The same things were measured in two ways. Each way mixes the same 11 hidden numbers, adds some noise and spreads widely along 5 directions of its own, which tell nothing about the thing.
(in the rows, 128 means zero)
Some things both ways: the first way, then the second way.
[134 137 127 136 105 117 136 116 150 138 130 153  92 159 177 122 135 134
 121 118 125 133 114 165 199 140  62 160]
[165 144 123 159 182  80 114 153 123 138 109 112 149  72  70 127  82]

[147 132 111 130 145 117  68  72  72 134  83 162 136 194 100 127 134 119
 135 138 148 137  93 150 141 114 158 122]
[107  94 139 135 164 197 115 150 118 210 162 157 111 121 131 118 139]

[117 168 125  74 126 142 137 122 176 120 144 136 181 132 105 138 126  95
  90 110  84  97 140 138 165 186  81 160]
[147 144  86 112 122 169  82  75 155 148 188 149 111 170 133 116 115]

[139 150 152  81 140 139 104 118 106  64 107 147 131 176 114 142 134 102
 117  81  92 156 111 150 195 168 133 123]
[130 140 140 131 127 158 170 147 124 167 151  97 115  79  92  74 156]

[110 133 171  71 147 151  85 108  96  96 108 165 153 145  89 148 106  80
  91  97 106 169 126 153 176 121 174 111]
[153 135 139  53  97  84 156  85 153 140 147  47 145 109 134 161 174]

[172 129 149 106 134 102 116 125 164 132 188 113 135 157 150 133 134 126
 126 121 116 121 132 134 132 162 104 158]
[128 136 146 172 194  79 137 164 126 164  99 135 141  95  96 152 107]

[128 173 164 109 130 161 155 122 155 164 110 156 122  96 194 108 142 114
  84  94  95 123 116 145 171 111  85 142]
[193 183  79  94  74 139 114 139  70  93 134 100  94 155 131 126 149]

[170 145 162 110 140 143 137 125 147 134 147 138 117 161 182 130 131 123
 124 113  86  98  91 162 169 182  78 161]
[171 144 129 104  68 151 109 111 116 108 105 113 159 112 186 163 129]

[171 138 128 117 108 117 153 136 132 134 163 136 123 123 143 139 131 126
 127 107 120 127 113 159 141 117 116 124]
[105  48 110  98  99 106 128  93 115 118 135 205 136 136 201 155 156]

[102  89  97 157 139 104  94  90  87 182  76 187 123 127 135 136 100 112
 123 145 168 158 135 139 148  44 180 109]
[139 135 123  82 140  38  98  92 132 124 137 167 143 167 137 194 180]

[126 138 148 131 112 118 102 149 133 113 158 101 122 123 127 115 166 119
 120 118 157 197 168 102 122  76 132 111]
[146 155 107 124 164  74 179 176 105 103  63 110 140  52  77  84 131]

[144 146 163 107 143 133 115 119 115  92 150 117 130 146 112 151 114 117
  97 105  86 124 135 155 186 212  89 159]
[165 109 132 105 139 134  87 168 102 160 169 121  87 154 145 129 135]

[ 77 108 110 198 162 165 133 140  64 125  67 148 106  89 116 127 123 134
 130 163 152 140 130 116 138 120 140 121]
[173 113 145 133  96 134 103  75 162 127 120 106 193 100 178 135 127]

[146 131  97 165 124 110 127 121  85 153 100 140  99 107 102 117 108 149
 132 153 160 124 128 139 150 153 143 135]
[127 122 153 108 157  84  91 116 132 160 164 140 115 140 125 139  94]

[164 157 156  92 130 133 129 125 162 146 156 132 160 123 159 108 145 112
 111 100 118 133 120 123 107  99 122 138]
[126 148  80  88 102 150 142 132  93 127 144 137  58 188 124 128 178]

[168 146 107 122 119 111 136 110 156 115 132 157  98 215 176 112 180 149
 164 128 122 112  67 160 160 175  72 158]
[ 96  83 105 129 123 153  87 115  82 127 137 153 118 162 199 132 111]

[163 145 124 125 128  79 113  88 118 151 125 144 128 134 130 112 124 140
 107 114 139 141 138 137 147 161 124 155]
[143 175 118  87 172 120  88 188  52 116 129 149  94 172 118  97 146]

[131 146 134 111 144 153 114 108 131 151 118 157 180 145 137  99 155 104
 121 143 140 126  99 121  81 101 127 142]
[133 112 106 119 105 225 116  92 130 136 122 128 135 155 171 122 156]

[120 154 125  95 156 144  69 130 139 133 138 105 173 159  75 142 170  93
 124 154 124 127 141 103  99 127 159 107]
[148 203 100  97 102 177 111 109 140 118 154  83 120 122 137 131  99]

[139 117 163 174 137 144 117 131  94 118 150  71 138 127 133  60 147 133
 131 149 160 133 176  75  86 129 120 138]
[187 124  98 157 120 190 124 156  88 174  78 118  94 128 110  94 117]

[123 175 121 113 137 154 137 130 133 121 135 121 171 115 105 167 145 101
  89 114  80 103 127 146 148 170  63 147]
[102 136  99  99 121 130  88  95 181  95 149 110 108 138 136 181  78]

[155 148 163 122 151 135 141  87  82 135 121 129 168 121 147 131 116 106
  79  87  74  99 136 147 151 172  91 146]
[121 109 152 194 134 130 123 208  74 117  53 139 118 115 114 147 137]

[132 124 110 143 128 123 121 148 116 153 111 120 109 152 167 135 188 112
 152 136 130 151 140 113 127  81 147  78]
[140 171  71 103 105 143 152 125 116 116 154 152  90 141 129 131 115]

[155 134 146  88 124 136 118 137 167 138 147 148 114 164 138 125 102 117
 132 142 113 103 103 161 182 196 115 163]
[191 152 172 110  84  87 102 100 137 127 129 107 170 107 155 141 122]

[ 84 142 100 139 142 156 125 110 108 115  67 195 128 129 105 141 108 123
 111 135 131 131  87 163 183 142 103 157]
[139 113 136  84 115 118  63  67 172 123 181  99 144 147 151 134 150]

Other things, the second way, with their names:
<213>: [198 219 151 159 154 129 150 206 126 111 130  60 122  59  51  84  99]
<170>: [118 130 149 157 132  99 173 147 125 153  75 108 157  26 111 114 107]
<264>: [153 107 199 194 135  42 101 139 149 117  68 127 186  91 121 168 135]
<482>: [162 172  86 167 136 156 156 134 132 159 112 152 122  63  44  91  67]
<68>: [123 121 105  93 119 178 100 110 127 132 139 143 139 111 168 119 118]
<490>: [127  95 110 109 154 164 130 121  89 169 135 182 133 148 176  75 173]
<447>: [188  68 100 112 139 101  52 162  22  84 102 136 156 158 193 155 135]
<555>: [ 96  70 152 116 113  92 156  71 197 144 109 141 148  84 100 152 103]
<349>: [127  87 139 122  65 141 142  99 148 144 118 133  96 143 135 164 137]
<375>: [155 144 138 193 105 140 150 191  93 132  70  87 111 102 109 103 152]
<278>: [ 91  94 132 132 106 203 117 114 116 169 149 142 100 161 181 116 171]
<82>: [134 145 109 133 157 188 166 165 134 147 154  66 101  67  81  72  68]
<236>: [125 152 119 124 102 119 131 139 126  88 150 138 103 144 140 142 158]
<58>: [148 136  86 113 135 150  87 129 126 132 163 142  82 172 108 133 110]
<284>: [106  85 117 141 116 152 119 111 159 103  70 118 147 113 141 173 122]
<565>: [156 155 124 102 149  73 126 146 129 137 119  72 134  90 104 175 122]
<579>: [122 128 167 203 119 178 102 159 149  88  68 123 174  88 123 145 124]
<124>: [128 150 164 179 142 103  78 144  94 125 124 149 133 183 131 146 164]
<485>: [111 153  89 125 160 152 110 181  58  94 161 126 103 144 140 115 118]
<169>: [112  66 114  93  93 122 156 128 129 120 172 111  65 133 143 119 139]
<50>: [ 79 127  85  19 193  39 123 118  93 162 162 135  70 171 134 129 130]
<678>: [134 187  78  84  85 138 104 115  98  63 128  72 104 163 132 140 182]
<86>: [185 135 109 150 139 131 104 185  45 105 118 123 104 129  96  49 118]
<356>: [126  95 141 171 182  52 123 153 117 135 132 110 107 118  78  91 111]
<142>: [148 157 125 125 101 147  81  89 127 121 150 194 116 214 140 100 180]
<453>: [188 144 105 145  89 135 126  91 110 100 101 136 192  79 160  85 104]
<233>: [119 146 172 175 137  62  98 137 141 100 100  84 155  92 117 183  97]
<136>: [141 104 138 214 167 138  80 133  82 125  99 172 180 151 109  64 153]
<181>: [108 144 131  90 179 110  98 180  79 147 206 169  60 185 140  87 126]
<596>: [142 163 100 101 143  84  73 169 101 101 163 129  62 190 107 160 105]
<394>: [153 180 138 173 153 142  99 187 126 126  98 176 102 167  84 131 152]
<494>: [163 187 103 103 108 124 133 141 138  85 131 107  96 137  74 130 154]
<470>: [133 155 130 153 138 112 132 137 115 146 145 124 111 115  74 117 108]
<261>: [175 160  65  89 117 118 103  54 151 147 121  63 113 167  93 148  98]
<51>: [146 108  33  34 145 180 107  99 150 126 162  82  96 138 121 167  94]
<140>: [139 125 108 126 143 179 126 176  91 113 120 232 141  96 166 109 116]
<35>: [131 179 122 140 123  94 152 138 109 173 122 151  99 131 105 130 149]
<444>: [ 82  57 173 129 139  44 110 110 144 157 154 140 113 138 163 150 120]
<65>: [139 144 105 100 123 130  99  99 184 162 114  69  90 149  90 221  84]
<609>: [177 201 113  97  94 169 112 130 122  57 118  81 161 121 155 128 144]
<4>: [187 109 113 116 110 162 117 130 103 143 131  84 132 107 133 104 155]
<268>: [146 199 121 103 133 119 115 130 134 123 179 102 146  93 145 134 130]
<463>: [132  96 188 220 137  96 132 164  80 109  69 176 175 129 141 125 198]
<351>: [161 135 107  88 151 115  67 130  81 126 189 116 118 171 170 127 132]
<41>: [171 139  70  57 163  92  94 124 124  99 124  63  92 152  69 124  84]
<650>: [132 142 160 165 143 156  78 163  83 187 184 122  69 232 153 136 162]
<132>: [ 87 114  94 133 203 152 139 129 137 196 159 141 102 129  96 129  99]
<417>: [129 136 150 103  62 124 200  83 159 120 127  88 133 117 134 139 196]
<653>: [ 94 114 103 128 129 166 154 142 112 126 120 171 107 150 154 122 176]
<347>: [120 146 160 158 155 167 132 178 140 157 105 137 133  93 124 139 107]
<288>: [138 145 109 174 161 158 149 160 103 142 133 139 119  71  71  54  79]
<281>: [113 142 105  90 143 131 106 160 113  86 174 135  88 146 116 136 131]
<357>: [129  65 143 170 161  84 123 137 113 155  98 156 159 109 150 148 145]
<671>: [126 183  69  70  90 153 133  65 121 118 141 116 143 129 167 137 155]
<666>: [141 176 161  79 123 121 126 121 159 118 130 138 139 120 101 117 158]
<78>: [158 152 102 124 143 181 153 156  86 166 148  85 120  87 116  73 134]
<336>: [ 94 141 164 183 164 137 103 211  97  77 125 164 100 155 122 107 147]
<330>: [146 131 141 129  92  97  95 143  89 107  89 194 103 170 122 103 169]
<221>: [186 141 147 157 102 121 141  62 167 165 110 132 204  26 106  95 104]

Some of these things the first way, each followed by its name:
[133 106 106 177 177 120  98 151 127 119 162 104  90 113 107 168 142 162
 159 152 158 139 124 112 105  95 164 117] | <268>
[140 108 109 150 134 108 190  95 134 124 175 148 161  76 107  92  87 158
 115 119 139  79 147 127 102 162 113 174] | <136>
[152 134 123 113 136 119 105 126 183 129 163 138 125 168 155 111 174 138
 159 129 159 143 101 115  98  68 138 133] | <671>
[144  94 113 198 176 150 136 130  94 139 151 116 144 125 141 142 137 143
 156 166 139  87 101 124  65 121 109 144] | <579>
[108 179 144  46 124 136  84  92 186 158 141 171 168 142  90 139 129  89
  73 123 114 132 124 159 161 126 130 144] | <351>
[166 142 117 148 120  60 109  98  76  83 142 108 108 107  66 110 124 164
 112  88 166 187 176 114 147 143 161 127] | <50>
[130 152 122 141 164 161 102 114  92 137  92 141 159 110  97 104 146 126
 126 144 156 134 102 105  76  86 168 122] | <278>
[159 120  94 137 125 104  97 122 143 142 170 131 118 186 126 158 170 135
 166 152 157 133  95 149 108  84 127 117] | <281>
[ 98 110 125 146 115 138 106 107 141 133 121 140 136 181 153  69 158 117
 146 161 177 145 139 106 120  81 112 142] | <261>
[159  82 149 100 149 125 137 145  73  48 122 147 116 203 151 148 135 103
 169  90  84 149 106 145 176 195 164  98] | <417>
[142 127 138 165 129 153 169 163  49  65 127 106  95 102 118 147 145 132
 130  96 102 147 135 142 159 155 119  91] | <169>
[156 118 129 119 140 116  68 135 160 144 143 109 124 177 138  95 153 125
 170 157 175 152 133  86  96  76 182 119] | <35>
[117 104 127 179 110 106 131 110  63  90 166  86 140 118  70 110 128 134
 110 134 155 146 201 118 128 154 105 128] | <41>
[135  86 131 140 162 117 155 108  91 136 120 171 142 112 149 133  96 124
 124 116 114 113 126 139 130 147 155 134] | <463>
[156 124 117 177 142 128 155 144  74  88 134 118  93  83  89 129 100 168
 135 123 141 125 123 137 146 177 132 141] | <444>
[164 122 142  99 172 126  93 114 176 145 158 144 146 183 146 103 137 136
 159 162 137  98  85 117  90 167 149 170] | <650>
[139 160 126  66 110 130  96  99 161 161 122 156 158 169 116 115 136  91
 115 129 126 120 117 146 153 105 143 124] | <470>
[197 159 118 134 108 100 157 147 158 210 173 116 116  85 172 145 145 140
 119 128 123 107 121 149 111 118 104 132] | <140>
[145  93  88 156 100 121 118 127  64 124  98 148 108 196 122 124 136 114
 176 157 162 140 103 154 149 107 141  97] | <555>
[122 164 137  97 126 152  89 143 114  97 136  99 151 166  78 138 190  93
 121 135 117 157 141 121 126 139 134  93] | <82>
[184 123 123 165 148 115 126 140 116 144 114 135  85 187 204 129 161 150
 171 147 125 120  70 144 143 182  85 158] | <347>
[132  94  93 170 150 100 112 119  20 116  74 137 125 119  76 149  94 123
 132 138 140 149 153 127 152 167 183 105] | <666>
[126 130 156 140 148 138  98 111 117 138 134 135 116 122 138 137 125 124
 106 121 136 148 130 139 146  87 128 132] | <565>
[120 121  95  98 127 118 116 125 160 177 114 161 182 136 116 100 122  99
 136 167 153 117 137 105  95 122 163 137] | <142>
[116 167 121 120 139 147  77 113 118 144 132 113 174 105  49 133 144 107
  99 147 154 142 145 113  89  72 156 113] | <68>
[125 130 116 154 152 126 137 125 114 181  63 157 143 122 198 119 126 113
 115 138 110 122 126 116 150 170  86 164] | <394>
[154 147 148 102  97 118 150 129 169 109 183 118 122 154 142  95 144 131
 121 113 119 119 142 140 160 181  77 158] | <86>
[122  93 140 109 144 137  92 131 148 133 164 128 158 170 114 139 108  96
 137 165 130 114 136 132 129 146 131 148] | <264>
[200 167 118  77 109  81 107 141 210 152 209 117 124 139 100 127 144 150
 140 138 151 128 109 136 107 158 137 157] | <181>
